There are 4 ways to turn a row about zero (a turn may also mirror it). The second row of each pair is the first, turned, with some noise. The first 40 pairs use one turn. New pairs use 3 turns, one after the other, and a turn may come again.
Known pairs, each followed by its turns in order:
[-0.01  1.16  1.38 -2.10 -1.06  0.64  2.42 -0.30 -0.17]
[ 2.09  0.32  1.39 -1.66 -2.02 -0.70 -0.48 -0.89  0.73]	guno

[-1.13  1.46  3.92  1.38  4.68  0.29  1.53  1.31 -0.14]
[ 0.40 -2.59 -1.13  1.10  4.04  4.11 -0.42  1.04 -1.53]	Nosug

[ 1.20  0.22 -0.53  1.94 -2.44 -0.25 -0.65  3.13 -0.03]
[ 0.39  0.67  1.35  0.78 -2.97  0.03 -1.66  2.70 -1.31]	Nosug

[ 1.30  2.65 -1.11 -0.47  0.16  0.02  1.75  1.94  0.63]
[-1.11  0.09  1.41  0.67 -1.35  2.23 -2.06 -1.16 -1.08]	Nosug

[-1.32 -1.21  1.74 -0.72 -0.23  0.11 -1.62  5.04 -1.56]
[ 0.19 -3.80 -0.77 -1.27 -1.32  1.27  0.62  3.02  2.37]	Rato

[-2.71 -2.68 -0.29 -0.38  1.85  4.98  0.07 -2.73 -1.68]
[ 0.65  3.77  0.22 -0.92  2.43 -1.30  0.63  3.78  4.00]	guno

[ 1.78 -2.40 -0.27  1.46 -2.57 -1.64 -3.24  2.09  4.22]
[ 0.74 -0.96 -0.55 -0.33 -5.60 -1.40  2.72  2.21 -2.50]	Nosug

[-0.39 -0.73 -0.18 -0.26  0.75  1.03  3.97 -1.37  1.31]
[-0.05  1.45 -0.27  0.67 -1.22  0.33  1.67 -3.77  0.57]	Rato

[-4.37  0.25  0.36 -0.11  2.29  2.39  1.00 -1.23 -2.08]
[ 1.64 -0.89  2.94 -3.26 -1.31 -2.85 -0.12 -0.43 -1.82]	mep

[-0.24  1.96 -0.23  1.42  4.64  3.39  0.30 -0.12 -0.10]
[ 0.34 -2.03 -2.33  1.13  1.42 -0.84  1.80  1.48  4.49]	guno

[ 3.44  4.75  0.57  2.83 -1.62  0.07  0.06 -2.50 -3.81]
[ 2.83 -3.85  0.95  0.28  2.69 -5.24  0.95 -2.59 -1.45]	guno

[-1.34  1.14  1.76 -1.51  2.19 -0.09 -1.10 -5.43  0.15]
[ 0.09 -0.51 -3.63  1.31  3.23 -0.45  2.32 -2.94  2.10]	Nosug

[-1.52 -2.24  0.42 -5.18  3.74 -1.80 -1.83 -2.69  2.33]
[-4.06 -1.93 -0.83  0.70 -3.17 -5.49 -2.02 -0.88  1.44]	mep

[ 1.13  3.50  1.39 -1.09 -0.32  0.30 -3.67  0.22 -3.75]
[-1.57  0.86 -4.43  1.91 -0.01 -0.61 -4.09  0.71  1.35]	Nosug

[-2.49 -1.20 -1.37  2.12  1.27  0.16  0.85 -1.71  1.01]
[-0.26 -0.07  1.92 -2.11 -0.36 -1.97  0.54 -3.02 -0.82]	Rato

[-2.86  1.93  1.11  0.00 -2.18  2.70 -1.93 -0.30 -1.54]
[ 1.60 -0.11  0.47 -2.52  0.43 -0.94 -0.22  4.15 -1.58]	mep

[ 0.49 -0.11  0.62 -1.41  1.36  0.08 -1.69  3.04  1.54]
[-1.18  0.42 -3.40 -0.32 -1.36  1.84  0.01 -0.83  0.31]	guno

[ 0.16  0.47 -0.12  2.03  0.31 -2.98  1.26 -4.22  2.24]
[-1.69  0.99  2.26  1.35  1.68 -0.08 -1.10 -3.18 -3.18]	Rato

[ 2.18  4.27  5.17  0.86 -2.11 -0.99  1.11  4.07 -0.68]
[ 2.76 -2.85  0.27  4.68 -0.18  4.41 -2.58  1.85  1.95]	Rato

[ 0.33  3.63  1.43  4.70  0.56  0.33  1.77  5.88 -4.03]
[ 0.71 -1.53 -2.64  6.70 -0.81 -3.34 -1.10 -5.13  2.03]	guno

[-1.27  0.23  1.30 -1.34  1.62  4.16 -2.55 -1.07  3.26]
[-2.64 -0.78  2.86 -0.30  1.46 -3.68  0.03  3.15  1.06]	mep

[-4.44  2.38 -2.60  2.84  2.62 -0.41  1.16 -1.01 -0.82]
[ 0.43 -2.72  1.26  3.70  1.94  0.09 -2.48  3.04  2.82]	guno

[ 0.36  1.37  0.34 -0.34  3.13  1.91 -1.65  2.29 -1.68]
[ 1.47 -1.16  3.92  1.61 -1.11  0.55 -1.82  1.71  0.56]	mep

[-1.33  0.82  0.89  5.29 -2.49  2.61 -1.70 -3.31 -2.47]
[ 5.09  2.36 -0.63 -1.11  3.82 -2.16  0.57  2.47 -2.09]	mep

[-2.42 -2.57  2.70 -0.51  0.98  0.08 -1.45 -0.39  1.95]
[-2.09 -0.54  1.41 -3.72  0.22  2.31  0.06 -0.69  0.68]	Rato

[-1.05 -1.65 -1.03 -0.36  4.61  2.87  2.78 -1.33 -2.95]
[-1.13  2.53  0.51 -0.95 -4.37 -3.70  0.42 -2.08  2.90]	Rato

[ 2.24 -6.69  0.58  2.21  0.54 -3.03  0.27  1.42 -0.44]
[-1.10  4.98 -1.45  2.26  0.55  0.82 -3.98 -4.49 -0.31]	mep

[ 1.78  1.05  1.92 -2.02 -3.95  1.16  0.84 -2.29  2.33]
[ 1.79  0.12  2.61 -4.80 -0.33  0.35  0.38 -2.37 -0.55]	guno

[ 1.02  4.54 -1.75 -2.28  2.92 -0.12  2.67 -4.19  1.50]
[-1.93  1.35 -0.50  1.62  1.12  3.34  0.92 -6.31  2.16]	Nosug

[ 3.69 -1.59  0.60 -1.24  0.99 -3.23  1.65 -0.40  0.34]
[-4.20 -0.33 -2.25  2.81  0.45  0.74 -1.23 -1.20  0.13]	Rato

[-2.30  1.23  5.18  0.96  0.56 -1.06  1.15 -1.82 -0.14]
[ 0.52 -3.48 -0.78 -1.00  2.69 -1.45 -2.24 -0.76 -3.49]	mep

[-0.87  0.80  1.74  0.62  1.18  1.21 -1.85 -0.97  2.21]
[ 2.01 -2.29 -2.34  0.25 -0.37  1.15  1.01 -0.52  0.44]	Nosug

[ 3.81 -1.43 -1.64 -0.83  0.86 -2.36 -1.13 -0.40 -2.85]
[-3.65  0.33 -2.85  1.57 -0.46 -2.24 -1.66  2.06 -0.83]	Rato

[-0.45 -1.55 -0.12 -1.19 -3.18  3.77 -0.30 -2.02 -1.03]
[ 0.51  3.21  1.81 -3.38  1.75 -2.47 -0.68  0.19  1.02]	guno

[ 3.21 -0.48 -0.28 -1.12  0.29 -0.52 -0.31 -0.72  2.25]
[-1.70 -0.54 -1.03  1.69  0.65  0.20 -0.23 -0.37  3.16]	mep

[ 0.30 -1.29 -1.47  1.41  0.49 -5.91 -0.11 -0.59  1.95]
[-3.45 -0.07  1.40  1.96 -1.10 -0.57  4.96  1.32 -1.40]	Nosug

[-0.44 -1.58  1.17  1.24  0.51 -2.09  1.17 -0.65 -4.86]
[-2.22 -1.47  0.80  1.13 -4.64 -0.89 -1.72  0.75 -1.22]	Rato

[ 0.47 -0.94 -3.12 -0.25 -0.36 -1.46  1.20 -0.91  3.16]
[-0.97  0.24  2.33 -0.76 -2.26  0.21  3.25 -2.02 -0.29]	Nosug

[ 0.14 -1.29  1.73 -2.11  3.05  0.78 -0.41 -1.80  1.37]
[ 1.40  0.38 -1.12 -1.80 -0.33  1.69  2.29  2.66  0.71]	guno

[-1.41 -2.30  0.34  0.85 -3.70 -2.75 -1.87  2.63 -1.62]
[-0.28  3.36 -2.69  0.02 -1.61  2.18 -1.96  0.93 -3.46]	mep

New pairs. What belongs after each?
[ 1.14 -0.39 -2.70 -1.29  0.73  5.29  1.11  0.20  0.79]
[-2.26  2.32 -2.46  1.35  0.25  1.16  3.63  2.64  1.35]	Nosug guno Rato

[ 3.66  2.03 -4.64 -0.59  2.05 -1.51 -1.79 -5.43  1.28]
[ 4.29  1.33 -1.02  0.33 -0.18 -5.89 -0.42 -4.14  1.22]	mep Rato mep

[ 1.48  0.17  2.19  3.10 -2.04  2.68 -3.33 -1.55  0.15]
[ 1.67  2.15  0.51  3.96 -1.75 -0.62  1.83 -3.02  1.79]	Nosug Rato mep

[-0.23  0.64  0.14 -0.13 -0.10 -3.84 -0.64 -1.60 -1.35]
[ 2.40 -0.78 -1.11  1.63 -0.91  0.73  2.08 -1.86 -1.19]	guno guno mep

[ 0.51 -1.60 -2.02 -1.25  2.86  5.14  3.93 -0.48 -2.56]
[-3.83  0.41  3.64  1.71 -3.05 -2.02 -0.61  3.14  3.62]	Rato mep guno

[-2.82  2.49  1.77 -2.49 -0.50 -0.23 -0.68 -0.82 -0.06]
[-0.70  0.77 -2.85 -0.61  2.12 -2.39  2.13 -0.80 -0.40]	Rato Nosug guno

[ 1.52  2.02  1.72  2.27  0.12  1.65  0.40 -1.17 -2.90]
[ 2.18 -2.67 -1.49  0.17 -1.64  1.77  2.99  0.88  0.23]	mep mep Nosug

[-0.14  0.07 -0.03 -2.07 -1.81  1.65 -0.63 -0.36 -3.76]
[-0.25 -0.03 -1.16  1.58 -0.35 -3.03  2.40 -0.14  2.07]	Rato guno Nosug

[ 1.32  3.66  0.66 -2.80  4.18  2.21 -0.55  4.51 -0.71]
[-3.16 -0.03 -2.16 -0.28  5.09  0.42  4.85  0.16 -0.99]	Nosug Nosug Rato

[ 2.20 -1.61 -0.11  0.23  0.52 -0.18  2.57  3.50  0.24]
[-1.05 -1.64  2.52 -1.63 -0.10 -0.65 -1.92  0.61 -3.22]	Rato guno mep

[-1.91  4.86 -2.97 -4.60 -0.32  4.37  0.08  4.38 -1.51]
[ 2.23  2.99 -5.53 -3.40 -0.17  0.91 -4.01  2.60  4.36]	mep mep guno

[-0.53  0.10  0.28  0.83  1.05 -0.89 -4.11 -1.64 -0.54]
[ 1.96  1.03 -1.98  0.52  1.20 -3.34 -0.10  1.55 -0.57]	Rato guno Rato

[-4.74  3.66 -1.72  1.03 -1.22  2.05  0.65 -2.94  3.19]
[-1.11 -0.20  1.13  3.35 -0.53 -1.95 -1.58  1.57 -6.35]	guno mep mep

[-2.74  5.67  0.69 -1.38  1.66  1.93 -2.54 -2.92  1.24]
[-2.60 -3.36  5.21 -2.08 -0.60 -1.43 -1.73 -0.77 -3.00]	Nosug guno mep

[-1.58  3.14 -2.20 -1.57  0.59 -2.09 -0.61  0.76  1.51]
[ 2.16 -1.52 -3.23 -0.19  0.81  0.74  1.26 -1.27  2.53]	Nosug guno guno

[-1.25  1.08 -2.04  0.77  3.85 -4.94  0.57  1.87  4.06]
[ 0.16 -2.87 -1.32  2.34 -3.17  2.73  4.63 -3.63  1.35]	mep Nosug guno

[ 2.09  1.36 -2.46 -0.41 -0.29  2.00 -1.27 -2.06  4.84]
[-0.76  1.02  3.85 -3.52 -1.05 -0.92  0.98  1.79 -2.91]	Rato guno Nosug

[-1.47 -0.52 -1.12 -0.08  0.22 -1.18 -3.32 -3.01  1.05]
[ 3.27  1.85 -0.21 -1.96  1.15  0.39  2.40 -0.25  1.32]	mep mep mep

[-2.33  1.33 -2.61  1.78  2.98 -2.62  3.80  0.58 -0.48]
[-0.59  2.21 -0.95  3.60  2.98  1.41 -0.83 -0.01 -4.15]	mep guno Nosug

[-2.32 -4.85  0.14  3.43 -0.74  0.26  4.43 -0.17 -3.50]
[ 1.12  1.38 -0.42  1.80 -0.82 -7.64 -3.51 -0.02  0.05]	Rato Rato guno

[ 0.62 -4.63  2.01  4.08  2.66  3.47 -0.10 -2.05  3.35]
[ 1.19  3.76  5.81 -0.98  0.04 -2.13  2.65 -3.46 -1.60]	mep Nosug mep

[-1.65  0.35 -4.08 -2.09 -1.41  0.05 -0.53 -0.68  2.08]
[-2.63  0.64  0.54 -2.07 -0.25 -3.33  2.20  1.29 -0.66]	guno Nosug Nosug

[-3.36  1.50 -0.26  1.51 -2.23 -2.38  1.21  0.06 -0.86]
[-1.57 -0.57 -1.76 -0.32  1.07  0.67  0.90  1.77  3.74]	mep mep mep

[-3.46  2.36 -0.84  1.33  1.18  0.37 -1.67 -0.24  0.02]
[ 1.60 -0.50 -3.20  2.82  0.45 -0.55 -0.63 -1.40 -0.40]	mep Nosug guno

[-2.24 -2.14 -1.53 -3.71 -2.87  2.28 -1.71  0.32 -0.04]
[ 0.44  1.36 -1.15 -2.66  2.48  0.34 -0.41  4.27 -2.67]	mep guno Rato

[ 2.65 -3.97 -1.48 -3.00  1.11  0.67  4.52 -3.67  1.01]
[ 5.01  0.94 -1.50  2.09  0.41 -1.84 -5.83  1.08 -0.95]	guno Nosug mep

[-2.02  2.23 -0.84  0.28  0.86  2.05  1.97 -2.04 -1.18]
[ 2.70 -0.85  0.96  0.52 -0.18 -2.34 -3.36 -0.13 -1.16]	Rato Nosug Rato

[-1.90  1.22 -0.27 -5.27 -1.95 -2.03 -5.78 -1.13  0.53]
[ 2.09 -0.12  5.17 -3.68  0.05 -0.72 -1.10  4.21 -3.45]	mep guno Rato

[ 3.10  3.26  0.30  1.26  1.89 -1.21 -2.43  0.42  1.58]
[ 0.63 -0.19  0.07  4.10  3.26  1.45  1.30 -2.25 -1.35]	Rato mep guno

[ 0.51 -1.63 -1.65  1.74  2.87 -0.35  2.79  2.05 -0.44]
[ 2.47 -0.46 -0.40  1.32 -0.41 -3.81  0.67  2.30  1.14]	guno mep guno

[ 1.56 -2.91  3.58 -1.56 -1.21 -1.48  3.07  0.36  4.74]
[-2.29 -3.13 -0.74  5.82 -0.98  0.32 -2.60 -0.42 -1.67]	Nosug guno Rato

[ 1.72  3.55  0.48  0.80 -4.45  1.13  1.64 -0.03  2.10]
[-2.08 -3.14 -1.66 -2.69  3.26 -1.76 -2.30  0.69 -0.95]	mep mep mep

[ 1.03  1.62 -0.14  0.98 -3.42 -1.66  2.80 -0.53  2.94]
[ 1.58  1.06 -1.47 -3.59  1.27 -2.08 -2.86 -0.73  2.09]	guno Rato guno

[-3.65 -0.84  0.45 -3.41  1.35 -0.07  5.33 -2.09 -1.34]
[-5.48 -1.76  1.14 -1.93  1.89  0.14 -2.68 -0.60 -3.60]	Nosug mep Rato

[ 3.99 -1.72 -0.34  0.09  2.11 -3.35  0.66 -0.33  1.48]
[-3.98 -0.25  1.53  1.48 -1.59  3.40  0.52  1.26  0.02]	Rato Rato Rato

[ 2.33 -2.66  2.24  1.51 -4.54  0.35 -0.46 -1.43  1.07]
[-2.73 -2.20  2.07  2.66  2.33  1.45 -0.28 -2.56  1.79]	mep Rato Rato

[ 2.45 -2.43  1.15 -0.70  1.06  0.76 -4.06 -2.35  3.41]
[ 1.27 -0.02  3.82  4.00 -1.88  1.54  0.85 -3.24 -1.13]	guno Rato Nosug

[ 0.70 -1.42 -0.56  0.92 -3.43  3.18  3.90 -3.66 -1.64]
[-2.91  2.31 -4.90 -0.42 -2.91 -0.09  1.04 -2.52 -0.96]	Nosug guno Rato

[-1.79  1.55 -2.73 -1.04  0.07 -3.42 -3.15 -1.65 -1.18]
[-3.07  3.32 -0.53 -1.18  2.82 -0.18 -1.05  0.37 -2.47]	Rato Rato mep

[ 4.47  1.93 -2.26  2.35 -0.64 -0.50  1.38  2.67 -3.51]
[ 0.59  0.87  1.42  1.58 -3.34  0.30 -3.78 -4.56  1.63]	Rato Nosug guno

[ 1.18  3.21  0.34 -1.22  3.71 -1.62  2.38 -0.30 -0.69]
[ 4.82 -0.30  2.12  1.09  0.94 -0.11 -2.16 -0.07  0.31]	guno guno guno

[ 0.49  3.12 -0.41 -1.04  0.13  0.07  2.88  0.39 -3.49]
[ 4.26 -0.17  0.09 -3.05 -0.48 -0.96 -1.85 -0.19 -0.76]	guno guno mep

[-2.10  1.66  1.15  1.71 -0.42 -1.73 -1.16 -3.31  2.18]
[ 2.14  0.57 -3.21 -0.38  0.25 -3.63  0.26 -0.92  1.60]	Nosug Rato mep

[ 1.16  5.79 -1.46 -2.55  1.91  1.42  3.39 -1.97 -1.77]
[-1.57  2.85  2.54  2.65  2.03  2.99 -2.00  3.77  3.55]	Nosug Rato Rato

